The groups are shells around one centre, one inside the other: the same stretched ball of 8 dimensions in 6 sizes.
In the rows, zero is written as 128.
Known rows, each followed by its group:
[ 93 139 134 142 142 147 114 161 134 158 158 100 108 105 182] : Vato
[110 151 123 119 138 135 145 123 121 140 112 164 103 157 154] : Miko
[193 115  95 104 139 138 102 111 130 119 103 123 126 119  92] : Bugul
[ 96 126 163 107 136 168 136 137 119 162 146 137 122 112 187] : Bugul
[138 148 132 113 106 164  65 106 150 163 170  97 133  87 129] : Bugul
[136  97  96 157  99  81 103 165 104 107 124 138 119 129  85] : kip
[104 169 104 157 119 133 119 118 148 156  94  58 123 167 172] : kip
[166 102 112 115 141 105  87 127 141 114 113 112 104 150  92] : kip
[122 117 134 146  84 158  79 158 111 172 134  65 162  73 165] : kip
[145 128 110 141 117 141  73 139 142 150 135  57 133  99 136] : Bugul
[140 134  76 162 146 104 128 144 139 119  82  67 110 164 136] : Vato
[153 181  74 144 118 134  76 129 135 151 110 113 115 117 124] : git
[178 113  85 128 101 109  86 138 107 112 126 162 127 101  62] : Vato
[108 118 135 141 109 138 127 103 151 144 116  36 145 159 157] : kip
[ 96 153 119 134 122 146 162  98 138 132 151 132 123 141 143] : Miko
[104 131 105 150 132 114 139 172 105 124 151 172  99 111 135] : lige
[102 160 105 145 106  95 121 124 123 128 119 167  98 174 116] : kip
[175 110  83 146 105 147 112 137 110 134  92  68 164  91 123] : kip
[121  94 150 113 152 157 142 146 121 142 129 102 126 114 174] : Miko
[119  99  88 180  95 121 139 196  78 123 139 125 148  65 132] : Vato
[138 111 113 118 145 114 137 167  91 118 113 202  98 125 123] : Miko
[134  95 128 132 104 148 109 150 109 136 168 117 147  65 123] : lige
[106 101 184  86 121 134 123  88 141 139 133 131 118 178 137] : git
[121  97 134 128 112 131 146  99 139 117 141  91 141 144 117] : lige
[138 179  85 140 153 151 100 136 147 155 117  92 104 117 161] : git
[122 133 131 115 136 112  97 140 127 137 125 163  89 152 128] : lige
[ 92  95 147 154 109 134 116 188 100 156 130  86 138 101 184] : Bugul
[144 129 112 139 115 179 105 133 130 163 127  43 161  74 167] : Bugul
[145 171  71 165  92 142  86 106 150 149 120  44 149 113 123] : Vato
[146  61 141 114  97 132 124 143  92 115 151 154 150  85  95] : lige
[143  70 120 116 110  89 154 121 101  80 133 194 120 151  58] : Bugul
[101  99 147 118  98 129 163 106 113 116 158 165 136 136 111] : Bugul
[119  76 131 155  91 142 113 185  90 142 152  91 162  57 147] : Vato
[174 117  73 140 104 113 127 123 105 109  82 131 141 132  84] : kip
[112 168 108 126 114 139 148  92 131 132 132 162 117 150 125] : Miko
[176  96 138  96 115 154  80 111 128 148  96  80 150 119 126] : Vato
[ 78 134 146 142 136 137 125 158 129 158 137  99 109 136 193] : Miko
[139 109 135 118 117 175 111 129 125 150 161  92 152  67 146] : lige
[ 88 118 153 137 104 133  96 162 116 157 168 126 121 101 157] : Bugul
[105 181  98 151  88 112  91 105 145 142 147 129 112 149 109] : git
[103  79 187 106 114 178 129 125 124 161 153  73 158  99 183] : Vato
[115 104 185  97 108 168  84 110 141 175 135  64 146 124 173] : kip
[171 143  69 123 157 117 147 102 138  99  94 144 102 160  91] : Vato
[175  96 121  99 103 142 104  90 128 116 144 132 147 106  70] : lige
[132 160 167  66 132 173  79  65 164 170 144 132 110 147 144] : git
[153 134 102 139 119 168  95 160 108 165 103  81 149  73 169] : git
[ 91 103 167 116 104 122 115 116 134 136 165 131 119 147 128] : Miko
[182 144  64 124 130 101 109 103 133  97 108 165 103 150  55] : Miko
[144  68 149  98 135 111 118 149 105 112 132 176 108 131 103] : lige
[115  94 180  81  97 145 108 120 104 140 182 208 127  99 110] : git
[146 114 141  80 122 112 112  76 140 107 149 197 101 167  63] : Miko
[137 111 113 138 122 155 130 118 138 131 146  65 148  99 134] : lige
[181 130  89 105 153 149 143  91 137 113 102 129 123 134 104] : git
[111 119 159  92 131 143 137 122 113 141 133 186 110 141 146] : Bugul
[148 180  50 160 133 124 134 102 150 122  93  86 117 157 118] : Vato
[163 119  77 151 134 100  96 161 121 118  90 100 111 133 110] : kip
[ 84 138 110 185  91 132 116 164 122 157 137  50 145 106 175] : git
[122 146 103 156 101 156 119 136 121 161 104  61 154 108 171] : lige
[ 94 172 104 151 125 111 118 133 138 140 128 135  93 161 144] : Bugul
[ 89 105 133 162  97 142 146 161 103 150 121  73 156 111 182] : Bugul
[116 101 162  86 123 111 121 108 125 112 174 215  94 149  86] : kip
[143 114 127 102 140 154 143 136 104 130 134 178 121 100 132] : Miko
[105 143 155  97 132 142 108  81 166 138 189 143  99 144 119] : Vato
[159 188 112 100 136 173  55  71 183 168 144  74 115 119 133] : git
[147 140 107 125  93 156 108 112 116 144 136 130 150  91 116] : lige
[162 161 134  83 134 151  56  52 190 153 131  80 110 162 110] : git
[139  91 153  87 130 153 124 125 113 126 176 184 123  87 110] : Miko
[143 139 122 105  89 151 122  64 135 132 138 138 148 132  95] : kip
[171  90  98 132 132 155 142 140 109 124  95  78 157  94 135] : Vato
[150 133  84 156  99 159 122 123 124 141 118  57 167  86 135] : Miko
[145  62 121 139 101 102 136 167  79 113  79 130 146 134 116] : git
[102  69 133 138 121  97 169 203  57 107 128 222 111 114 129] : Vato
[115 117 143 134 125 163 107 130 146 162 136  34 143 111 179] : lige
[136 133 117 116 140 131 108 164 103 140 127 186  98 107 136] : kip
[128  97 139 120 155 142 127 158 121 139 117 100 116 122 168] : Bugul
[113 119 131 120  87 133 133 128  95 127 168 203 133  98 102] : Miko
[119 198  84 154 104 127  89 106 150 156 111  95 115 154 137] : git
[123 146 113 128 134 107 110 134 129 133 104 147  93 169 131] : lige

New rows. What belongs after each?
[142 163 134  97 137 152  67  87 170 162 130  94 106 147 139] : Bugul
[123 122 113 140  82 104 109 135 103 125 128 163 128 132  97] : Bugul
[119 147 112 135 154 126 115 131 151 138 122  96  95 154 152] : Bugul
[152  67 100 129 122  71 165 138  93  69  99 193 113 168  58] : Vato
[ 93 161 103 151  97 118 128 140 111 132 167 187 110 114 117] : kip
[184 139  69 118 145 128 138  72 156  96 113 114 119 151  71] : Vato
[101 199 128 119 131 171 104  90 163 176 139  99 111 141 179] : Vato
[134 172 103 147 120 178  82 109 165 177 125   6 148 102 178] : Vato
[165 162  84 128 130 135  94  95 154 138  90  80 121 152 119] : lige
[144 126 132 117 105 135  60 123 138 152 139 100 127 114 119] : Bugul
[116  60 161 119  99 139 143 163  78 135 128 145 153  99 146] : Bugul
[173 112  81 129 132 110 133  92 145  92 108 102 124 156  71] : lige
[125  96 132 144  85 145 100 127 130 141 160  58 163  88 126] : Vato
[ 98  90 133 145 100 125 157 191  63 131 134 185 135  92 149] : Miko
[ 99 154 151 103  98 162 117  99 125 156 179 180 126 106 135] : Vato
[113 109 137 139 129 143 124 182  96 161  89  98 131 117 197] : Vato
[121 131  99 154 113 143 131 128 133 127 169  98 137  90 123] : kip
[131 109 111 133 125 133 159 164  79 129  91 166 130 117 149] : git
[119 164 103 136 100 157 139  63 159 134 157  88 146 130 117] : git
[156 132  80 139 131 136 132 103 147 109 148  98 129 111  93] : kip
[176 102 110 113 145 142  94 122 144 124 135  86 126 103 106] : kip
[136 103 126 143 120 155 106 129 145 148 125  13 155 108 159] : kip
[ 91 137 129 135 117 141 159 139 106 141 134 159 123 127 160] : lige
[116 119 115 127 135  87 140 120 133  96 146 180  86 173  86] : Bugul
[146  89 104 125 139 134 184 127 106  96 124 149 133 119 110] : git
[111 189 105 145 139 158 103 112 165 171 113  46 116 145 188] : Vato
[108 147 136 143 125 154  80 131 158 178 115  14 131 135 195] : git
[144 173  84 131 141 117 110  66 184 120 114  79 101 191 101] : Vato
[144 136 147  70 151 158 126  70 151 132 144 166 105 149 117] : kip
[142 133 135 115 118 170  97  84 161 162 110  25 153 135 159] : lige
[127 124 156  87 157 150 113 105 151 140 154 138  98 139 139] : Bugul
[134 135  65 160 126  90 163 143 104  97  89 162 109 161 102] : Miko
[136  82 171  91 109 188 123 128 103 157 149 121 165  67 157] : git
[130 122  72 167 128  81 154 151 112  96  89 133 107 169 106] : Bugul
[137 114 117 128  75 133 131  72 133 116 145 110 161 132  80] : git
[139 183 119 106 113 183  88  57 173 163 164  87 136 110 130] : kip
[134  75 115 152  96 100 116 158 105 113 122 102 141 121 104] : Bugul
[167 115  86 123 131 118 135  94 141  92 140 132 121 133  65] : lige
[160  55 115 123  98 108 157 113 102  86 115 135 155 135  67] : git
[136  67 150 115 105 114 109 135 113 119 135 125 135 129 103] : lige
[162 117 117 106 125 168 138  92 129 134 108  99 152 118 129] : Miko
[157 120  97 119 107  98 112 121 109 103 127 199 110 137  61] : lige
[137 124 112 133 161 144 124 148 137 141 103  73 114 130 170] : kip
[153 134 115 112 138 121  77 117 150 131 137 124  98 137 103] : lige
[102 138 137 123 114 111 100  99 158 127 177 135  99 156 102] : git
[163 108 115  93 151 113 140  86 142  94 119 164 101 173  76] : Bugul
[135  82 105 149 115 103 158 130 117  97 107  97 138 152 104] : Bugul
[108  96 177 102 116 167 119 148 103 164 142 135 139  95 176] : lige
[189 137  99  98 136 156  92  63 170 124 141  87 130 119  82] : kip
[121 120 145 116  86 130 104  85 140 139 130 103 141 157 113] : Miko
[195 106  82 113 132 112 106 137 104 103 100 175 116 115  68] : git
[159 121 101 130 148 119  99 126 149 125 100  74 111 150 121] : Bugul
[143  68 105 149  99 107 144 179  71 107 108 152 147 100 106] : lige
[122  71 153 114 116 125 116 178  85 128 160 185 121  85 122] : Bugul
[134 183 100 119 143 146  96 109 153 147 147 141  95 125 129] : Miko
[ 97 172 119 131 119 148 114 128 131 151 181 167 106  99 141] : Vato
[159 118 141 103 130 157  55 126 145 165 120  65 130 108 147] : Vato
[166 117 109  99 122 142 135 101 113 115 121 175 130 120  90] : Bugul
[160  59  99 146 127 110 161 162  90  99  74 100 147 131 118] : git
[149 133 116 120 126 134  87  77 179 129 148  56 124 145 100] : Vato
[162 163 114  91 156 135  77  85 168 138 124 131  86 160 109] : Vato
[126 118 111 149  91 107  98 127 130 128 125  92 133 140 107] : lige
[147 150 136  92 117 139  82  36 187 139 130  79 121 183  98] : git
[156  62 106 127  98  76 133 150  82  77 137 213 121 123  39] : git
[124 164 120 107 115 156 131  79 140 138 157 162 122 126 116] : Bugul
[146  87 156  87 115 172 127  86 135 129 178 121 152  89 107] : git
[121 133  76 179  98 121 122 187  89 132 137 134 135  73 130] : Vato
[149 133 109 122  88 125  79 110 127 130 159 150 130 104  76] : Miko
